The rows are grouped in 4 different ways at once. Each group adds its own fixed numbers to the row, and there is some noise. The rows also spread widely along 12 directions, which tell nothing about the answers.
Some rows, each with its group in each grouping after it:
 12  12  -2 -11   0   5 -17  -1 -21  -3 -13  26  14  17 -15 -10 -19   7   4   2  13  -1   0  -7  -9 -12 -> Q deto riku J665
-18   0  -4  -6 -13  -3   8   4   8 -10   8  -7  -5  -2   6  -6   6 -11  10   7   1   6   0  18  10  -1 -> D rizem Ladag J74
-15   0   3 -13  -6  -2  -7   6   6   6 -11   5   1  12  -1   6  10  -7   1  -2 -19  -1  -7   8  10  22 -> Y korap Rarug J665
 -8 -12   0   4  -3  -1 -15   2   2  -4  -9   0   2  12 -16  18   6   0  -4   0 -16   2   1   1  11  28 -> X deto Rarug J496
 11  18  -5  19   4   3  -6 -12 -10   7 -14   3   3  24  -7  27 -27   4   4   7  -7 -17  -8   2  15  -3 -> U Lukuv riku J299
  0  -7  -2  -4 -14 -11  -1  10   6   4   4  -6   9  -9  13  -6  18   1   3  -8  14   7  10  -2  10 -12 -> Y Lukuv Ladag J441
  1  19   4  -7 -11 -28   2  -3 -11  16   3  -5   9 -15   6  -6   1 -15   5   6  21   4   6  25  12  -6 -> U korap Ladag J441
 -4  -8  17   8  21  -3   3  10   6  24   9  -6   7 -13   6  12  -8  -4   9  -7 -21  -6 -13   4  -1 -18 -> D rizem riku J299
 11  -6   5  10 -12   7   5   1  -5  -4 -10   7  11   7  -4  -5   0   3   8   0  10  12  13   1   6  -1 -> X korap riku J496
 -6   1 -10   4   9  15  -3  -3  -3 -22   7   6 -17  14  -3  -8   1  14  -9   5  -9  -2  14 -14 -17   7 -> Q korap Rarug J498
  0  13  -2  19   3 -17  -1 -11  -5  10   8  -6   6  -4  -2  12  -5   2  -1  10   4  -5   4  16   2  -2 -> Q deto Rarug J74
  1  -8  10  -1 -10   8   2   9   1  -1  -8   4  14   6  -6  -3  -4  -1  18  -4  -5  11   0   5   7  -5 -> Y Lukuv Ladag J498
 10  -7  16   4  18   7  12   1  -8  -9  -2  -2 -19  -8   3   3 -10 -17  -7  -4  -3   3   3   7  -4  20 -> Q korap Rarug J496
 12 -20  -3  -4 -11   8  14   6  12  -2 -12 -10   6   0  12  -1  -5  -5  13 -11   8  12  -4  -1  10 -22 -> D deto riku J498
-19  -7   4 -28  11   7  -9  21   3 -16   4   2 -10  -3   3   2   0 -12  -7  -6 -21  -9  -7  -8  -8   7 -> U korap Rarug J665
  2   3 -12  12   2 -12   9 -11  -1   3  20  -5  -1  -8   1 -13  12  23  -4  10   2   4  10  -6 -19 -19 -> Y deto Rarug J665
  2  13   9 -12 -15   2  -1  -1  -4  -6  -4   2  -2  -8  -4 -12  -9  -5   2   5  -1  -3   1  -2  -2  -3 -> X korap Ladag J496
  0  -9  15  16  17  -1  -3   7   4  -3   2 -14   2 -18  -4  17 -10  -7  -6   1 -17  -7  -1   4  -2   6 -> Q korap Rarug J74
-14  -1   6  -8   5  10  -8  13  -5  -5  12  18   4   8   6  -9  10   0   0 -12   4   0  15  -3  -6   5 -> Y rizem riku J498
  4   2   7 -25  -8  -8 -10  10   0 -10  -3 -12   2 -25   5  -3 -13 -20 -10  -5   9 -10  -3  -4   4 -14 -> U korap riku J441
  4   2  10 -12 -11   4  -8   8  -5 -12  -2   5   3 -12  -7 -20   0  -2  -5  -2   2   4   9 -10  -8   0 -> Y korap Ladag J496
 -2   5   5  12  15   7   0 -10 -12  -8  11   8  -7  10 -13   0  -4  14  -1  15 -12  -2   1   2 -15  10 -> Q Lukuv riku J665
-12 -15   1 -15  -7   1  -5  19  11  -5   1  -8   5  -4  15   7  11 -13   0 -18   3  -1   3  -5  14  -9 -> U rizem riku J498
 -7   2  16 -20   0   1  -1   1  -3 -11  13   0 -10 -19  -1 -20   2 -12  -4  -1  -1   1   2   7 -12  10 -> D deto Ladag J498
  5  20  -5  25 -19 -11  -9 -20  -4  -5   5  -5   2  -3  -6  -3  15  19 -20  12   9  -7  23  -4  -1  13 -> Y korap Rarug J665
  6  14  23  17  20   2   9  -1 -13   2  19  -5  -5 -23   7  14 -24 -11   0   0  -2 -16   7  11  -7   4 -> Y deto Ladag J496
 -5  12  11  14   4  -3  12 -19   2   8   8  -8 -24  -1   1   5   1  -8  -3  12 -15  -5  -7  21   7  26 -> D rizem Ladag J299
  1  -6  15  18  22   8  -1   5  -9  -2   3   0   2  -3  -2  17 -15  -8   3  -7  -4  -1   8  11   3  10 -> D rizem Rarug J498
  9   1  -4  -4  -4  -1  -7  -5 -12 -18 -11  -6  10   2 -25   7 -26   0   3  15   0   0 -10   5   2  -8 -> X Lukuv riku J665
-14  17   3  12 -14   4  10  -7   5   1  20   3  -2   7  19  -4  11   6   8   2   7  -7  17   5   5  -8 -> U rizem riku J498
 -5   0  17  -7 -10  -1   6   2  17  11  -9  -8 -11  -4  15  11   2 -17   3 -11 -15  -5 -12   2  15   7 -> Q rizem Rarug J496
-14  -6   3   6  -8   0  -1  17   9   6   3  -1  17   3   7  10  10   2  15  -5  -9   1   3   3  13  -8 -> Y rizem Ladag J665
 20   9  16  -2 -12   2   5 -14   6  10 -19  -4 -15  -6   9  -2 -11 -15   0  -5   5  -2 -10   5  11   6 -> D rizem Ladag J441
 19 -12   6  -9  18  13 -11   6 -10  -9 -16  11   2   1 -18  -1 -26   3  -2  -6 -10   0 -12 -18 -19 -10 -> X deto Rarug J665

New rows, each followed by its group in each grouping:
 -1 -16  -7 -22  -1   9   3  18   4 -15   1   1 -10  -2  15  -7   7  -9  -4 -16   7   5   5 -14   0  -2 -> Y deto Ladag J496
 -5  -1   1   1   2   2 -11  -6   5   8  -8   4 -15  13   4  15  15  -2 -15  -3 -10 -11   1  -3   7  34 -> X korap riku J441
 -1 -16   6   0   9  -4  12  20  14  12   1 -17   8 -17  22  18  -3 -18   7 -12  -6  -4  -7   5  10 -23 -> U korap riku J74
 -3  -5  17 -27   9  11  -4  15   3   7   1  15  -9  -8  14 -20   6 -10  -4 -17  -9  -4  -6 -11 -11  -2 -> D korap riku J299
  8  -3  -1  12  21   2   6   3 -14  -9   4  -5  -8  -2   0  21 -16  -9  -2  -1   1  -4   4   7   4  10 -> Y Lukuv Ladag J496
 -9  -7   6  12  11 -14   2   3  -5   6  17 -12  11 -15  -4   5   7   1   5   3  -5   8   7  16  -1  -5 -> D Lukuv Rarug J498
-10 -15 -16 -11  -2  -9   4  14   9 -15   4 -28   6 -12   5  13  -4  -8   0   0  -6  -2  -3  -2   9 -24 -> U korap riku J498
  9 -19  -5  19   1  -1 -19   6   6   6 -17  -4  17  11 -11  15   5  20  -3   0  -9   2   5 -19   5  -5 -> Q korap riku J441
-21  17   0 -20   7  -4   3  -5  -4   9   8   2  -6   5   1  -1 -13  -9  12   8 -17  -7 -18  16  -6 -10 -> D rizem riku J498
 10 -20   9 -10  10  -2 -16   9  -1  -1  -8  -6  10 -14 -12   2  -6  -1  -9 -10  -6   2  -6 -14 -10  -9 -> Q deto riku J498
 -3 -14 -13 -12  19  12  -1  10   2 -15  -1  -2 -10  10   0   6 -16   0  -1  -3 -11  -3  -9 -13  -8 -11 -> Y rizem riku J441
  3 -13  -3   0   9   2   5   6  -1  -1   3  -3  11  -1  -8   2 -10   9  11   4  -7   5  -6  -3 -11 -24 -> X deto riku J665
-11 -15   8  -9   0  -2  -6  20  11  10  -5  -3  15  -2   8  18   2 -16   9 -12  -9  -1  -9   8  16  -4 -> U deto riku J74
  3  -1  19   3 -10   8   8  -1  11  18  -7   4   9   1   2 -14  -2   7  20   2 -15   7  -7   0  -4 -17 -> D korap riku J441
 13  12   8  11 -11  -4  -2 -16  -8   7 -10   3   5   3  -8   0  -8   0   0   1   9   1   6  10   4   6 -> X deto Rarug J498
  1   6   3  27  10   5   9  -7   0   0  13  -7  -1  -2   0   7 -11  12   2   4 -10  -5   9   0  -9 -11 -> Y rizem Rarug J498
 10  15  -8 -10 -14   4  -5 -18 -11  -5 -15  16  -6  21  -8  -6  -8   1  -3   7  12  -3  -3   3   1  10 -> X deto riku J665
 -6 -12 -17  -7  10   6  -2   6   0 -13   4  -1  -6   8  -7  -6   2  14   3   6 -12   6  -4 -12 -13 -15 -> D rizem Ladag J665
 -3   4  -5  -8 -17  -6  -1 -12   1  -3 -11   4  -7  12  -7 -10  13  -5  -7  10   2   9  -2  11   7  18 -> U korap riku J74
  1 -13   0  -5   6  -6 -18   2 -10 -17   0  -5   0  -9 -13   2   5  -7 -19  -5   9   6  13   4   1  24 -> D deto Rarug J498
 -5  20  -2  -6   5  -2  12  -1 -11 -12  15  -7 -15  -9  15   8 -17 -17  -5   5   8 -17   5  10   2  -2 -> U korap riku J496
 16   6  -4  -9 -16  -5  -5 -17   0   6 -27   0  -2  11 -12  -2  -9   1  -1   1  -2   4 -14  -3   4  -3 -> X Lukuv Rarug J498
  0 -10  10   0   8  -1  -5   0   4  18 -11   0  -3   7   7  19  11  -8  -3 -13 -10  -1  -8   6  12  19 -> D Lukuv riku J498
-23   8  -2  13  20  -8  -2   1 -10   2  28   4   8  -2  -8   2   1   7   2  13  -8  -4   7  16 -13  -3 -> Y rizem riku J74
  9   7  -4   4   8 -15 -21 -10 -18   7  -8  11   4   3 -18   3   4  -2 -18   2  12   3   5  12   0  28 -> Y deto Ladag J74
 -3   7   5   4  -1   0 -21   8 -19 -10   4  19  15   7 -11   1   2   4  -1   1  13  -1  19   1   2  10 -> U deto Ladag J665
 -2 -10  -6 -20  10  -5 -15  18   4  10  -3   4   4  -4  16   8   8  -2  -7 -21   0  -9  -4 -17  -1 -14 -> D deto Rarug J665
-6  9  6  7 -6 -4 -8 -3 -6 -5  9 -3  5 -8 -9  4  1  3 -7  8 -3 -8 11  0 -1  8 -> X korap riku J496
  3 -18 -10   4  16   1  -7  17   4  -1 -15 -10   4   3   6  32 -12 -12  -3 -11  -8  -6  -5   0  16  -1 -> D korap Rarug J74
  7   2  23  10  17  -8  -8  -3 -14  27  -9  16  14   2 -10  14  -4 -12   4  -3   0   2  -6  23   5  18 -> X Lukuv riku J74
 -5  13 -23  -8  -9 -14  -4  -5  -5 -14  13  -8  -9  -3   9   0  12   4 -12   8  15  -9   9  -5   3  -9 -> U Lukuv Ladag J665
  6 -13 -11 -11 -10 -10  13   3  16  11 -11 -18  -7  -2  25  16  10 -12  -3 -15   3  -1 -12  -6  20 -11 -> Y Lukuv riku J496
 16  18 -10  -4   2  -3 -12 -19 -10  -1 -19   5  -9   8 -14   0 -21   0 -15  10   2 -10 -11  -5  -8   0 -> Q korap riku J74
  8  30  -4   8 -17 -14  18 -23  -1  23  -5  -2   1   6  13   3  -9  -2  11   9  10  -7  -9  19  11 -17 -> Y rizem riku J665
  0   7  10 -15 -24  -6   6  -5   4  11 -10   4   4   3   4 -10   6 -11   9  -4   3   7  -7  10  14   2 -> Y Lukuv riku J496
  8  16   7 -14  -4 -10  -9 -11 -14   0 -12   3  -7  -6 -10  -5  -8 -14 -10   8   4  -4  -7  13   1  19 -> D korap Ladag J665
-26 -20  -7 -11  -8  -4   4  12  18  -2  12  -9   0   5   7  -4  27   3   7  -4 -16  12   2   1   3  -3 -> U deto Rarug J498
 16  -7   0   0  -4 -11  13  -9  11  25 -12  -8   0  -4  10   4   5   1   0  -5  -3   3 -16   1   2 -12 -> Y deto riku J665
 28  -7  17   7  -7  -6   6  -6   7  21 -13  -6   8 -20  -1 -12   3  10   2  -5  -5   8 -11 -13 -10 -24 -> Y Lukuv Ladag J665
 -9  10  15  14 -17   9   1  -9  17   5   3  -4  -3   0   3  -4  11  13  -2   2 -26  -8   6  -9  -5   7 -> Y korap Rarug J498
-15  -5  -3 -17  -5 -19 -10  10  -1   6   1   0   8  -7  -3  -5  26  -5  -8  -1  -3   7   2   9   4  14 -> Y korap Ladag J665
  8  -9  -2 -13   0  16  -6  -4  13   8 -20  10 -16  21   5   0   1   5  -5 -11 -16  -3 -15 -21  -4   8 -> Y deto riku J441
  1  -8   7  -4   0   3   3   5  -5   0 -10  10  -1  11   3   1   6 -13   4 -13   6  12   5  13  11  20 -> Y Lukuv Rarug J498
-13  -7  -1 -13   4   7 -20   7 -14 -26  11  14   1   7 -20 -19   9   9  -4   8   3   9  13  -3 -11  15 -> D Lukuv riku J441
  6   4   9   2  21  14   9  -7  -6 -14  17  -3 -26 -10  11   0 -13  -3  -9   2   0 -13   2  -3 -14   5 -> D Lukuv riku J441
  7  16  11  -4  17  -3  -5   5 -24   7   7  20  11  -8  -4 -11 -17  -2   7  -1  11  -1   4   6 -15 -15 -> Y rizem Ladag J665
 12  -6   3  -4   6  -2   6  -2   4  28 -18   7  -5  10  13   6   8  -1   7 -10  -8   5 -16   0   5  -2 -> D Lukuv Ladag J665
 16 -13   7  11   8   6  -2  -4   6   8 -12   0 -15   3  10  15  12  -5 -21 -18  -1  -3   3 -14   7  24 -> Y rizem riku J496
 -6  -5  -5   8  -1  15   0  -7   1  -8   2  11 -16  24   2   8  14   8  -5   0  -4  -1  11  -6   3  29 -> X deto riku J496
 13  11   5   7   5  10  -2  -3 -16 -11   0  13  -3   5  -5  -5 -14   5   0   0   8  -2  10 -10  -9  -6 -> U Lukuv Rarug J496
 15 -17 -19  17   9   4  -4   2   4  12 -20  -1   3  22  -2  19  -6  17   7  -3  -4   5  -4 -16   6 -16 -> X rizem Ladag J441
 -1  12 -18  -7 -10 -15   1  -5   9  17  -6  -4 -10   8  19   3  14   1  -8  -5   1  -8  -3  -7  12 -10 -> U korap Rarug J299
  8 -15   2 -11  -4   3   2   2   4  -5 -17  -3 -10   2   6   3   8 -15  -9  -7   2   5  -5   4  11  20 -> D korap riku J665
  6  14 -16   7  -1  -5 -21  -9 -15 -21   3   4   3   3 -18  -2 -12  12 -15  11  15  -7  15  -7  -9  -3 -> Q deto Rarug J74
  1   0   0 -20 -17  -1 -12   3  19  -2 -14 -16 -10  -7  19  17   3 -16 -19 -19  -1 -20  -9 -18  17  -3 -> U rizem riku J498
  6 -12 -13   3 -18 -12   1  -1  14  -5 -16 -32   9  -6  -4  24  -9  -8   1   1  -3   2  -9   7  25  -6 -> Y deto Ladag J498
  2  12   6  22  -1   5  -1  -9 -14 -22  13  -1  -3  -2 -14  -2 -12   8   0  17   5  -1  19   3  -5   7 -> Q rizem Ladag J496
-12   3   5 -14  19  -5  -7  13 -14  11   8  17   2  -1   7  -3  10  -6  -2  -8   0  -1   5   8  -8   8 -> D korap Rarug J665
  4   8 -12   1  -9   0  -7   1   6  22 -21   7  11  24   8  14  -4  12  11  -5 -10  -8  -7 -17  10 -23 -> Q korap riku J496
  2  -1  -2  14  -1  -1 -10 -10  -8   4  -7   3  12  16 -19   4  -2  15   6   9  -7   7   1   4   1   0 -> D Lukuv riku J498
 -8   8 -13 -14   8 -12   4 -15  -4  11  -5   4 -20  18  -3  10   3  -6  -4   8 -11  -2 -17  16   1  23 -> X deto Rarug J665
  2 -17  -4  15  -2   5   4  -4  11   2 -16 -10  -5  16  -8  19   5   6  -2   4 -25   6  -7  -4   9  19 -> Y korap riku J496
-14  -5   9  -4  -6   5 -12  11  17  -6  10  -2  -3 -13   9  -3  17   0 -12 -11  -8  -9   7 -15  -3   1 -> X rizem Rarug J74
-10  21  -3   9   4  21   5  -4  -2  -3   8  20 -11  23   9  -3 -10   8  16   6  -6  -9   4   2  -6  -4 -> D rizem Ladag J74
-18  19  -7  -5   2  -7  -2   1  -7   4  23  12  -7   2  16 -10  14   0  -4  -3  12  -8  15   6   1  -1 -> D rizem Rarug J299
  5   4   5  -6  -8  22  20  -6  -1 -28   2   0 -23   1   1 -19 -19  -7  10   9   0   5   0   0  -6  -3 -> D rizem Ladag J496
-15  -2   5   1   5  11   7   8  -5   0  18  20   2  14  12 -11  20   9  14  -2   2   7  13   6  -5   3 -> D Lukuv riku J665
 21   9  -3   1  -5  -7   3 -13  -3   2 -12  -8  -5  -8   2  -5 -11   1 -10  -1   7  -2   0  -8  -6 -18 -> U korap Rarug J498
 -3 -15   2  -2  20  -5  13   8   4  17   2  -8  -5  -4  11  11   2  -9   9  -9 -10   6 -11   9   0  -8 -> X rizem Ladag J498
 -5   0   2   4  12   1  16  -4 -17  -1  12  13   5   9 -17 -20  -8   7  21  16  -1  21   2  17 -17 -13 -> X rizem riku J496
 14 -21   4   6   4  10  18   8   9 -14 -13 -20   2  -9  -6   5 -23  -5   9   3 -17   8 -11  -1  -2 -17 -> Y korap Rarug J665
-16   9   3  -7  -8   5   5  14  -1 -19  18  -3  -4 -10  22   2   7 -14   2  -1  11 -12  18  10  11   7 -> D korap Ladag J665
  2   0 -10  -8  13   4  -6   2  -3  -3  -7   2  -9   6  -3   4 -15   3  -3   2 -10  -7  -6 -11  -9  -8 -> X korap Rarug J441
-20   3  -4  -9   2   4   5  16  -2 -28  23  -9 -11 -12  18   5   2 -15  -9  -4   4 -12  19   3   5  10 -> Y korap Rarug J496
-11  -4  11 -12 -21  -1  12   7  22   4  -2 -16  -2 -10  14   0   5 -16   5  -4 -15  -4 -11   8  18  -1 -> Y korap riku J299
  7 -26  -7   8   2   4  -1  11   8 -11  -4 -13   4  -1  -1   9   5   4  -9  -5  -1   3   7 -13   7  -4 -> X korap riku J299
 13  -1 -10   4 -15   5  -1  -7  -8 -17  -6   7  -6  14   1  -7  11   5  -9  -2  25   8  19 -10   7   7 -> U Lukuv riku J496
 -4  -7  20  -5   5   9   7   3  14  12   2   0  -9  -9   7  -6  10   0  -3  -8 -27  -2  -7 -11 -12   5 -> Y korap riku J496
  8 -12  -9   9  -1  -5   6   4  -4  -5   0 -11  15   0  -4   5 -12   2  11   4  12  10   5   9   7 -18 -> Y deto riku J441
  7   3 -15  23   6  -8   2  -3   1   8   8  -4   4  -2  12   7  10  13 -10   0  11  -5  16  -8  -3 -17 -> U korap riku J74
-22   2 -12 -17  -2  -1   3  18  -1 -10  15  -4   3   0  16   6  -4 -11  10  -3   6  -7   4   5  11 -20 -> D rizem riku J496
-11   7   8 -14   5 -12 -13  11 -14  -9  10   2  12 -15 -12  -7 -12 -13   1   2   6   1   6  14  -1  -2 -> Y rizem Rarug J441
 -2 -11  -1   8  -2  -4 -10   4  -8 -11   3  -5  23  -2 -25  -2  -6  10   4   7  -2  11   9   4  -4  -5 -> Y deto riku J498
  1 -12  -7  22   6  -5 -12  -2   0   1  -2  -3   4  11 -10  18  17  18 -10   3 -11   2   7  -9   2  11 -> U Lukuv Rarug J665
-13 -14   5   6  -5  -8 -15   7  15  14  -7  -9   7   6   0  23  23   3  -5 -10 -22  -1  -2  -5  16  14 -> U Lukuv Rarug J498
-11   4 -11 -12   1 -16  12   3   2  -3  13 -17  -2 -17   5   1 -11 -14   6   9  -1  -2 -11  19   0 -15 -> Y deto Ladag J74
 -3  14 -14  -5 -16  -4  -4  -6   4   8  -1   9  -1  15   8 -10   6  11   3  -1   6  -2   4  -6   1 -11 -> Y deto Rarug J441
  7  -1  -3  18  -4   4 -16   1 -13 -20  -2  -2  15   7 -19  14 -12  10  -4   8   5  -3  14  -9   6  -2 -> U Lukuv riku J496
  4   8  -5  -3   3 -11 -14  -7 -16   4  -6   8  -2  10  -2   9   7  -6 -14  -5  15  -3   7   6   8  18 -> U Lukuv riku J498
 15  -9  -2  15 -16  -7  -3 -16   5   6  -7  -3   0   3 -12 -11  18  18  -4   8   7  16   9  -5  -1   7 -> X deto Ladag J441
 11   1 -10   9 -14  -6   6   0  -3  -5  -6  -6   8   6   4   3  -5  -1   7   0  16   6   7   4  19 -17 -> U Lukuv Rarug J299
 19   4  -6  -4  -2   0   7  -6  -5  -9   0  -7  -6 -15  -1 -24 -15   7   1   9  10   4   2 -11 -17 -31 -> D korap Ladag J441
  8  24  -1 -11  -5  -1  -4 -17 -14  18 -16  28  -8  25   5  -9   2  -3   0  -2  13  -1  -5   8   3  11 -> D rizem riku J665
